The first 6 rows are patterns. Each new row is the sum of 2 different patterns, raised or lowered, with some noise. Before adding, each is slid sideways (what falls off one end comes back at the other) and multiplied by a number that may be negative. Names go in the order of the patterns.
Known rows, each followed by the names of its patterns:
.01 .10 .06 .26 .04 -.19 .30 -.08 -.01 -.24 .09 -.16 -.10 -.07 -.24 .01
 .14 .00 .03 .07 .03 -.04 -.02 -.15 .04 .15 .13 -.02 .16 .03 -.02 .11
 .13 .06 .01 .10 .22 .18 -.10 -.06 .20 -.05 -.16 .00 .05 -.08 .14
j826
-.11 -.29 .00 -.07 -.02 .02 .07 -.20 -.14 -.08 .09 -.22 -.01 -.07 .13
 -.14 -.11 .41 .02 -.04 -.01 .09 -.19 -.18 .08 -.09 .01 .17 .29 -.03
 -.15 -.10 -.02 -.01 .11 .07 .12 -.20 .09 -.09 -.39 .09 -.30 .03 -.21
 -.20 .04
j668
-.04 .11 -.14 -.06 -.12 .08 .26 -.18 .07 .01 .01 -.11 .04 -.15 .09 -.10
 .24 .01 .01 -.22 -.13 -.03 -.21 -.12 .14 .18 .03 .14 -.13 -.02 .11 -.18
 .05 -.19 -.15 -.15 -.01 .29 -.29 .10 -.05 .19 .16 -.04 .03 .24 -.25
j308
.17 .02 .09 .05 -.09 .03 .09 .42 -.20 -.16 .34 -.01 .23 .09 .14 -.27
 -.04 -.18 .10 .13 .06 .05 -.01 .01 .08 .05 -.17 -.06 .17 .19 -.19 .18
 -.04 .01 .10 -.14 .21 .02 .37 .05 -.18 .03 -.20 .11 -.15 -.28 -.05
j174
-.03 -.16 -.16 -.05 -.01 -.05 .14 -.06 .21 -.04 -.01 .08 -.29 -.14 .27
 -.08 -.11 -.15 .20 -.05 .13 -.05 -.08 -.33 -.07 .09 .08 -.01 -.03 -.04
 -.02 -.10 .29 -.04 -.16 -.34 .06 .01 -.02 .16 -.19 -.01 .08 -.06 .22
 .09 .06
j942
.06 -.03 -.24 -.03 .13 .12 .10 -.13 -.10 -.08 -.03 .11 -.17 -.01 -.01
 -.03 -.09 .25 .12 .07 .10 -.16 .06 -.06 .29 .09 .13 .04 -.10 -.12 -.08
 .06 .12 .02 .06 -.05 .12 -.01 .07 .03 .17 -.02 -.18 .05 .07 .00 -.08
j776

New rows. What belongs after each?
.19 .09 .29 .19 -.07 .23 .34 .20 .18 .29 .43 .17 .30 .61 .16 .22 .22 .27
 .05 .12 .34 .28 .23 .29 .41 .24 .01 .13 .24 .17 .26 .27 .34 .00 .18 .04
 -.03 .37 -.16 .30 .16 .07 .26 .20 -.10 .24 .12
j826 j668
-.06 .03 .15 .18 .11 -.05 .02 .20 .16 .12 .18 -.04 -.10 .18 -.02 .23 .18
 .23 .12 .01 .07 .07 .21 .01 -.14 -.04 .11 .07 .14 .09 .09 .07 .27 .37
 -.06 .01 .16 .00 .40 .10 .12 -.19 .17 -.08 .22 .15 .08
j174 j942
-.32 -.24 -.17 -.11 .00 -.07 -.12 -.23 -.14 -.24 -.18 -.14 -.13 -.23
 -.24 -.10 -.23 -.08 -.16 -.26 -.38 -.08 -.26 -.24 -.18 .00 -.15 -.13
 -.25 -.20 -.34 -.17 -.19 -.12 -.21 -.19 -.27 -.16 -.10 -.05 -.22 -.23
 -.28 -.16 -.13 -.02 -.07
j942 j776
.06 .20 .35 .18 .33 -.03 .31 .26 .52 .12 .21 .26 -.01 .39 .12 .04 .13
 .21 .34 .25 .25 .13 .30 .27 .67 -.01 .12 .39 .21 .40 .41 .40 .00 .30
 .11 .21 .23 .24 .18 .28 .24 .23 .36 .04 .28 .46 .47
j308 j174
.24 .11 .49 .09 -.06 .28 -.06 .10 -.14 -.25 .15 .32 .16 .19 .06 .13 .13
 .18 .51 -.03 -.24 .32 .03 .23 .28 .18 -.12 -.16 -.15 .09 .18 .23 .22
 .13 .06 .08 .12 -.11 .06 .16 .27 -.14 .24 -.07 .11 .31 -.08
j174 j776
-.11 .16 .02 -.27 -.31 -.26 -.03 -.05 -.01 -.08 -.18 -.07 -.08 -.17 -.28
 -.01 -.49 -.22 -.29 -.31 .02 -.24 -.22 -.39 -.25 -.26 -.16 -.02 -.12
 -.13 -.22 -.20 -.25 -.19 -.13 -.19 -.19 -.24 .02 -.27 -.14 .01 -.14
 -.28 -.22 -.03 -.23
j668 j776
.04 .16 .29 .19 .31 .35 .09 .09 .07 .20 -.03 .26 .09 .10 .30 .27 .32 .21
 .22 .17 -.03 .36 .09 .24 -.11 .06 .25 .29 -.05 .32 .18 .00 .33 .19 .18
 .12 -.13 .22 .08 .16 .21 .29 .15 .26 .11 .16 .02
j308 j942
-.28 -.30 -.26 -.47 -.16 .05 -.22 -.21 -.14 -.10 -.26 -.17 -.08 -.14
 -.18 -.20 -.27 .03 -.09 -.13 -.10 -.18 -.01 -.17 -.12 -.02 .00 -.44
 -.32 -.11 -.30 -.16 -.23 -.11 -.46 -.17 -.28 -.15 -.07 .08 -.10 -.34
 -.08 -.25 -.24 -.30 -.23
j826 j776
-.28 -.21 -.22 .04 -.45 -.10 -.21 .01 -.05 -.22 -.05 .09 -.48 -.30 .03
 -.38 -.20 -.28 -.13 .15 -.43 -.11 -.34 -.17 -.17 -.14 -.21 -.13 -.18
 .19 -.13 -.24 -.36 -.32 -.22 -.29 -.28 -.08 -.21 -.03 .04 -.45 -.17
 -.17 -.37 -.19 -.19
j308 j174
-.17 .19 .04 -.03 .16 -.04 .01 .16 .03 .25 .14 .21 .05 -.13 .10 -.01 .05
 -.09 .18 -.06 .14 .00 -.07 .11 -.05 -.02 .23 .04 .02 -.05 .17 -.05 .16
 .11 .07 -.14 .09 .13 .10 .11 .10 .06 .05 .05 .33 .12 -.09
j826 j942
.06 .07 -.05 .12 -.03 .06 .28 -.04 -.07 -.18 -.09 -.06 .19 .04 -.07 -.19
 .20 .01 -.38 -.03 -.27 .00 -.11 .11 .13 .09 .03 -.01 .03 -.04 -.19 .16
 -.14 -.02 -.01 -.08 -.12 -.17 -.03 .01 .04 -.09 .00 .13 -.10 -.08 -.46
j308 j174
.03 .03 -.12 -.02 .11 .08 .02 .07 .04 -.03 .09 .03 .06 .10 .07 .14 .15
 -.03 -.06 .18 .07 -.09 -.04 .00 -.10 .17 .05 .12 .06 .15 .11 -.13 .24
 -.03 .04 -.28 .03 -.14 -.11 .03 -.19 .05 -.02 -.04 -.02 .04 .07
j826 j776
.10 .33 -.11 -.15 .11 .09 .07 .17 -.04 .13 -.32 .01 -.14 .09 .20 .04 .20
 -.01 .11 .50 .08 -.17 -.19 .06 .05 .14 .17 -.14 -.25 .29 .17 -.02 .15
 -.06 -.02 -.15 .16 .07 .20 -.04 .07 -.02 .20 .05 .06 .07 -.18
j174 j942
.07 .22 -.01 .46 .35 .28 .30 .30 .04 .20 .21 .00 .30 .33 .44 -.16 .31
 .10 .21 .40 .21 .47 .20 .44 .26 .04 .29 -.03 .32 .04 -.02 .05 .39 .40
 .27 .20 .15 .33 .26 .62 .26 .12 .41 .12 .34 .42 .43
j174 j776
.07 -.07 .10 .09 .28 -.04 .10 .10 .33 .24 -.05 .47 .35 .12 .26 .28 .04
 -.16 .21 -.03 .21 .39 .46 .15 .00 .06 .17 .16 .18 .18 .36 .06 .13 .16
 -.24 .24 -.09 .11 .06 -.03 .39 .07 -.22 .17 -.01 .18 .09
j668 j174
-.25 .13 -.27 -.15 -.11 -.16 -.21 -.02 .02 -.14 -.33 -.35 -.34 .02 -.05
 -.10 -.24 -.19 -.04 -.17 -.28 -.11 -.07 -.68 -.34 -.25 -.31 -.12 -.17
 -.05 -.52 -.26 -.34 -.35 -.29 -.09 -.06 -.20 -.31 -.22 -.33 -.21 -.39
 -.09 -.33 -.20 -.15
j668 j776
-.10 .21 -.23 -.07 -.01 -.25 -.21 -.22 -.02 .14 -.22 -.02 -.12 -.03 -.18
 -.05 -.19 .04 -.18 -.02 -.07 -.06 -.25 -.23 -.09 -.26 -.30 -.01 .09
 -.02 .04 -.26 -.17 -.06 -.25 -.02 -.32 -.22 -.22 -.12 .06 -.19 .03 -.09
 .09 -.06 -.10
j308 j776
-.01 -.06 .08 .13 .20 -.05 .11 .07 .19 .20 .03 .36 -.06 .14 .13 .20 .09
 -.12 .19 .13 .11 .40 .42 .15 .00 -.03 .02 .10 .22 .15 .32 -.05 .33 .05
 -.17 .25 -.27 .08 .14 -.07 .11 -.04 .03 .10 .16 .09 .10
j668 j942
-.24 -.11 -.23 -.25 -.22 -.31 -.17 -.13 -.31 .04 -.10 -.07 -.02 -.30
 -.16 .01 -.29 -.12 -.30 -.29 -.31 -.10 .05 -.33 -.18 -.11 -.08 -.07
 -.28 -.11 .01 -.54 -.25 -.10 -.27 -.27 -.18 -.06 -.08 -.25 -.16 -.27
 -.32 -.25 -.09 -.24 -.13
j668 j308
-.14 -.06 -.29 -.19 -.03 -.25 -.20 -.16 .22 .06 -.11 -.17 -.20 .00 -.28
 .15 -.20 -.09 -.24 -.14 .17 -.33 .04 -.10 .07 .06 .01 .00 .06 -.37 .01
 -.07 -.16 -.11 -.21 .09 .05 -.23 -.20 -.08 .06 -.16 .08 -.25 .11 .01
 .18
j308 j174
-.21 -.21 -.20 -.10 -.19 -.20 -.35 -.09 -.11 -.10 -.29 -.04 -.15 -.41
 -.15 -.11 -.18 -.25 -.06 .01 -.12 -.24 -.26 -.15 -.38 -.31 -.15 -.13
 -.26 -.12 -.26 -.17 -.24 .06 -.23 -.30 .17 -.31 -.08 -.39 -.06 -.24
 -.30 -.21 -.26 -.21 -.08
j826 j668
.06 -.01 .20 .25 .35 .15 .23 -.06 .23 .31 -.01 .10 .08 -.03 .01 .01 .49
 -.10 -.07 .05 .33 .28 .02 .26 .45 -.18 .13 .21 -.13 -.14 .02 .29 .43
 -.04 .18 .05 .09 -.08 .29 -.10 .27 .27 .28 .32 .11 .04 .12
j668 j308
.12 -.05 -.01 .02 .05 -.06 .01 .16 .10 .06 -.07 -.01 .08 -.02 .03 .02
 -.06 -.12 .02 .08 .12 .07 .17 -.05 -.02 .17 -.05 -.01 -.11 -.10 -.18
 -.11 -.12 -.06 -.04 .12 -.17 -.05 -.04 -.01 .02 .05 -.05 -.02 .01 .06
 -.05
j826 j776
-.14 -.21 .01 .04 -.04 -.13 -.05 -.08 -.03 .05 -.19 -.11 -.10 -.18 -.19
 -.07 .19 -.45 -.10 -.17 -.02 .14 -.15 -.02 -.10 -.33 -.20 -.02 -.12
 -.04 -.11 -.06 .02 -.21 -.06 -.04 -.15 -.16 -.10 -.21 -.13 -.15 .22
 -.11 -.13 -.24 -.12
j308 j776
.27 .01 -.01 .21 .13 .02 .31 .23 .07 .28 .14 .29 .23 -.04 .29 .13 .23
 .15 .29 .30 .34 .03 .20 -.05 .26 .24 .40 .30 .15 .45 .29 .08 .07 .22
 -.06 .22 .16 .04 .42 .12 .37 .14 .25 .12 -.07 .47 .18
j308 j776
.14 .16 .00 -.06 -.26 -.04 -.13 .16 -.02 .05 -.21 -.16 -.11 .01 -.08 .00
 -.08 -.13 -.05 .00 -.14 -.03 -.19 .00 -.14 -.24 .02 .04 -.08 -.16 -.02
 -.19 -.27 -.22 .03 .01 -.06 -.07 -.10 -.29 -.08 .05 -.16 -.21 -.08 -.19
 -.15
j942 j776
-.04 .08 .05 -.11 -.29 .10 -.37 -.12 -.36 -.38 -.16 -.16 -.39 .18 -.16
 -.38 -.11 -.10 -.16 -.27 -.41 -.07 -.33 -.21 -.19 -.13 -.35 -.15 -.20
 -.03 -.54 -.14 -.07 .04 -.07 -.08 -.05 -.06 -.38 -.39 -.38 -.33 .08
 -.35 -.23 .01 -.06
j826 j308
-.16 -.27 -.10 -.10 -.11 -.05 -.09 -.24 -.08 -.26 .09 -.24 .07 -.14 .17
 -.12 -.10 .48 -.01 -.15 -.04 .03 -.24 -.21 .06 -.11 .06 .12 .17 -.12
 -.16 -.20 -.08 -.04 .02 -.04 .06 -.23 .00 -.22 -.48 .10 -.29 -.10 -.21
 -.14 .01
j826 j668
.14 .19 .21 .24 .12 .23 .03 .23 .16 .23 .15 .35 .24 .17 .33 .29 .14 .09
 .21 .24 .34 .12 .08 .37 .11 .15 .24 .27 .12 .12 .30 .19 .23 .24 .12 .07
 .34 .00 .27 .04 .18 .13 .13 .18 -.02 .05 .34
j826 j308
.12 .27 .13 -.04 .00 .13 .02 .08 -.01 .22 .13 -.08 -.19 .22 .15 -.15
 -.04 .07 .04 .09 .07 .35 .11 .12 -.06 -.24 .42 .05 .09 -.14 -.01 .06
 -.04 -.02 -.16 .13 -.09 -.09 -.02 -.02 .22 -.08 .07 -.39 -.03 .03 .10
j826 j776
.08 .01 -.28 -.21 -.28 -.25 -.26 -.11 -.08 .25 -.45 -.11 -.11 .10 -.16
 .07 -.05 -.05 .28 -.04 -.36 -.23 .04 -.30 -.08 -.04 -.15 .19 -.30 -.25
 -.51 -.11 -.08 -.14 .10 -.28 -.09 .09 -.06 -.32 -.31 -.33 -.03 .05 -.30
 -.11 -.28
j826 j174
-.13 -.21 -.25 .04 -.25 -.17 -.05 -.24 -.20 -.22 .01 -.22 -.05 -.01 .04
 -.04 -.22 -.26 -.15 -.16 -.11 -.12 -.06 -.23 -.03 -.21 -.41 -.16 -.28
 -.20 -.26 -.23 -.17 -.25 -.32 -.14 -.23 -.25 -.21 -.07 -.22 -.30 -.15
 -.02 -.25 -.18 -.13
j826 j668
.01 -.25 .16 -.04 .04 .11 .06 .10 .22 -.11 -.06 .02 .11 .14 -.13 .16 .08
 -.06 -.03 .21 -.01 -.07 -.29 .03 -.07 .16 -.16 -.10 .09 .01 -.23 .18
 -.09 -.06 .24 .16 .09 .07 -.17 .13 .04 .10 .04 .09 .06 .31 .08
j826 j308
.11 -.44 .02 -.29 -.09 -.16 .35 -.01 -.02 .02 -.25 -.14 -.27 .00 -.19
 -.21 -.16 -.06 -.01 -.14 -.25 .13 -.20 -.01 -.11 -.18 -.03 -.26 .01
 -.35 -.13 .20 -.07 .10 -.10 .15 .23 -.02 -.16 .05 -.05 -.18 -.02 .03
 -.19 -.58 .12
j826 j174
.27 .18 .10 .11 -.06 .04 .04 .20 .08 .21 -.02 .21 .07 .01 .12 -.03 .09
 .31 .11 -.02 -.01 .30 .01 .23 .00 -.01 -.18 .05 .30 .05 .14 .07 .16 .16
 .01 .32 .19 -.11 -.14 .21 .05 .07 .17 .01 .21 .09 .10
j308 j942
-.07 .08 .06 -.01 -.05 -.33 .12 -.07 -.07 .14 .13 -.21 .13 -.02 .13 -.30
 .00 -.10 .16 .11 .20 .16 .01 -.17 -.14 -.03 -.09 .09 .06 -.27 .13 .04
 .31 .05 .08 -.01 -.32 .29 -.08 -.03 -.13 -.26 -.04 -.08 -.17 .26 .10
j308 j942
-.15 -.28 -.21 .02 -.19 -.08 -.03 -.42 .00 -.10 .17 -.38 -.15 .00 -.27
 .16 -.17 -.11 .10 -.28 -.29 -.18 -.14 -.01 .08 -.09 -.16 -.31 -.11 .03
 -.49 -.08 -.24 -.23 .06 .18 -.32 .07 -.08 -.06 -.32 -.09 -.22 -.08 -.10
 .13 .05
j174 j942
.16 .20 .16 .18 .20 .14 .32 .11 .05 -.01 .20 -.01 .14 .12 .07 .13 .09
 .13 .07 .00 -.03 .29 .35 .01 .17 .27 .13 .20 .31 .09 .18 .03 .21 -.07
 .14 .38 -.08 .14 .13 .38 .05 .41 .25 .28 .28 .13 -.03
j826 j776
.26 .04 -.05 -.26 -.01 -.10 .18 .01 .11 -.24 -.12 -.04 .12 -.07 .02 -.05
 -.14 .03 .03 -.14 .02 -.21 .00 -.13 -.18 .08 .10 -.03 -.13 .01 -.20
 -.22 -.24 .06 .03 -.06 .03 -.05 -.32 -.05 .09 -.10 -.23 -.04 -.19 -.11
 .17
j942 j776
-.17 -.35 -.15 -.18 -.22 -.01 -.13 -.05 -.09 -.07 -.23 -.31 -.12 -.22
 -.15 -.31 -.13 -.09 -.31 -.28 .00 -.08 -.32 -.07 -.19 -.09 -.19 -.17
 -.05 -.25 -.21 -.18 -.10 -.17 -.08 -.18 -.24 -.28 -.10 -.03 -.08 -.11
 -.15 -.13 -.03 -.24 -.31
j308 j942
.25 .04 .04 .11 .14 .21 .01 .15 .19 .16 .01 .23 .27 .12 .10 .01 .16 .03
 .34 .17 .23 .16 .16 .05 -.03 .27 .15 .10 .04 .12 .11 .06 .12 .01 .22
 .16 -.01 .15 .18 .12 .04 .14 .02 -.03 .15 .25 .18
j826 j776
-.21 -.14 -.09 -.28 .08 -.06 -.12 .04 .06 -.01 -.22 -.35 .07 -.22 -.10
 -.08 -.07 -.18 .00 -.15 -.06 -.40 -.20 -.03 .12 -.11 -.02 .17 .00 -.22
 -.16 -.19 -.19 -.03 -.09 -.31 .04 -.01 -.11 .09 .04 .08 -.35 .24 -.09
 .00 -.08
j826 j308
-.05 -.30 .08 .19 .24 -.01 -.10 -.03 -.08 .02 .01 -.18 -.07 -.27 -.10
 .07 -.16 .14 .06 .11 .06 -.01 -.11 .14 -.31 -.03 .04 -.16 .16 .01 -.18
 .16 -.03 .12 -.18 .02 -.18 .02 -.05 .26 -.03 .03 -.08 -.02 -.12 -.06
 -.03
j308 j942
-.06 -.23 -.42 -.03 -.37 -.09 -.24 -.29 -.13 -.21 -.30 -.15 -.25 -.19
 -.05 -.02 -.34 -.17 -.09 -.05 -.27 -.08 -.21 -.01 -.24 -.20 .08 -.10
 -.04 -.23 -.01 -.23 -.13 -.07 -.09 -.05 .05 .21 -.13 -.26 -.17 -.13
 -.14 -.03 -.03 .00 -.17
j826 j668
.03 .16 .17 .39 .07 .18 .41 .44 .46 .40 .17 .31 .26 .30 .00 .02 .17 .31
 .23 .33 .29 .28 .23 .18 .46 .09 -.02 .48 .24 .32 .20 .30 .00 .12 -.09
 .17 .41 .33 .10 .26 .38 .29 .23 .16 .08 .37 .30
j826 j174
.12 .02 -.09 -.10 -.13 -.12 .14 .13 -.19 -.37 .20 .17 -.39 .03 -.32 -.03
 -.20 .40 .05 .18 -.22 -.20 -.08 -.17 -.06 .09 .04 -.02 .26 -.02 -.18
 -.11 .08 -.14 -.08 -.10 -.18 .14 -.02 -.19 -.29 -.08 .29 .07 .17 -.08
 .29
j308 j174
.20 .02 -.20 .05 -.14 .03 -.10 .23 .04 .14 -.20 -.22 -.11 -.14 -.21 .10
 .18 -.05 .02 -.14 -.02 .01 -.30 -.09 -.07 -.07 -.27 .04 .37 -.22 .05
 .03 .05 .13 -.10 -.01 .00 -.23 .12 -.15 -.04 -.03 .10 .00 .34 -.07 .12
j826 j308
.04 .05 .19 .04 -.02 .35 -.02 -.12 .42 .08 .32 .17 .39 -.09 -.13 .21 .06
 .14 -.11 .18 -.09 -.03 .06 -.13 -.04 .15 .17 .22 .00 .21 .00 .05 -.01
 .00 .35 .19 .30 .24 -.02 .07 .03 .26 .02 -.11 .13 .38 .24
j826 j174
.09 .31 .14 .25 .29 .15 .22 .06 .22 -.05 .19 .33 .16 .26 .14 .29 .32 .13
 .05 .27 .21 .11 .31 .29 .18 -.03 .37 .24 .05 .18 .07 .04 .14 .47 .09
 .37 .18 .28 .14 .28 .29 .25 .31 .20 .25 .26 .12
j826 j174
.21 -.06 -.19 -.03 .30 .02 -.07 .16 .17 -.04 .06 .34 .27 .06 .37 .20
 -.23 -.06 -.01 .08 -.03 .01 .29 .19 -.04 .06 .10 .00 .22 .22 .53 -.26
 .02 .27 -.27 .35 -.12 .22 -.32 -.13 -.02 .05 -.08 .12 .05 .05 .11
j668 j174
-.15 -.35 -.21 -.19 .02 -.33 .05 -.11 -.03 -.27 -.17 -.28 -.09 -.20 .04
 -.16 -.15 -.20 -.19 -.24 -.38 -.13 -.12 .02 -.11 -.08 -.15 -.26 -.06
 -.45 -.12 -.18 -.26 -.15 -.20 .16 -.20 -.03 -.25 .00 -.06 -.18 -.06 .03
 -.36 -.38 .05
j308 j174
-.21 -.26 -.03 -.39 -.34 -.01 -.12 -.10 .01 -.14 -.41 -.18 -.57 -.25 .09
 -.23 -.26 -.34 -.04 -.19 -.08 -.37 -.31 -.34 -.13 -.28 -.02 -.25 -.22
 -.17 -.32 -.13 .03 .03 -.30 -.60 -.15 -.34 -.14 -.20 -.55 -.25 -.04
 -.24 .03 -.11 -.23
j174 j942
.13 -.11 .11 -.06 -.03 -.17 -.23 -.23 .07 -.07 -.10 -.13 .01 -.10 .01
 -.09 -.20 -.26 -.04 .03 -.14 -.01 -.11 -.10 -.05 -.19 .14 -.09 .00 -.21
 -.13 -.06 -.18 .04 -.24 -.21 -.07 -.04 .02 -.01 -.04 -.14 -.15 -.11 .08
 -.18 -.19
j174 j942
-.20 -.20 -.19 -.13 -.15 -.27 -.36 -.22 -.32 .05 .05 -.28 -.03 -.11 -.13
 -.33 -.15 -.22 -.22 -.08 .06 -.12 -.35 -.19 .00 -.17 -.17 -.13 .00 -.43
 -.09 .18 .15 -.30 -.25 -.21 -.16 .09 -.09 -.19 -.20 -.19 -.22 -.19 -.09
 .05 -.23
j942 j776
-.19 -.13 -.25 -.21 -.09 -.46 -.17 -.21 -.10 -.31 -.21 -.07 -.43 -.06
 -.23 -.16 -.11 -.35 -.23 -.13 -.31 -.14 -.06 -.24 -.23 -.23 -.25 -.05
 -.41 -.16 -.21 -.25 -.09 -.11 -.43 -.12 -.19 -.01 -.32 -.18 -.38 -.24
 -.18 -.12 -.22 -.20 -.16
j308 j942
.07 .06 .13 -.06 .04 -.20 -.21 -.12 -.03 -.16 .01 -.07 -.15 .00 .09 .05
 -.06 -.19 -.01 -.27 .13 -.01 -.15 -.20 -.12 -.06 .08 -.17 .16 -.04 -.25
 -.06 -.04 .02 -.15 -.15 .03 .05 -.09 -.07 .07 -.28 -.05 .07 -.04 -.31
 -.17
j308 j942
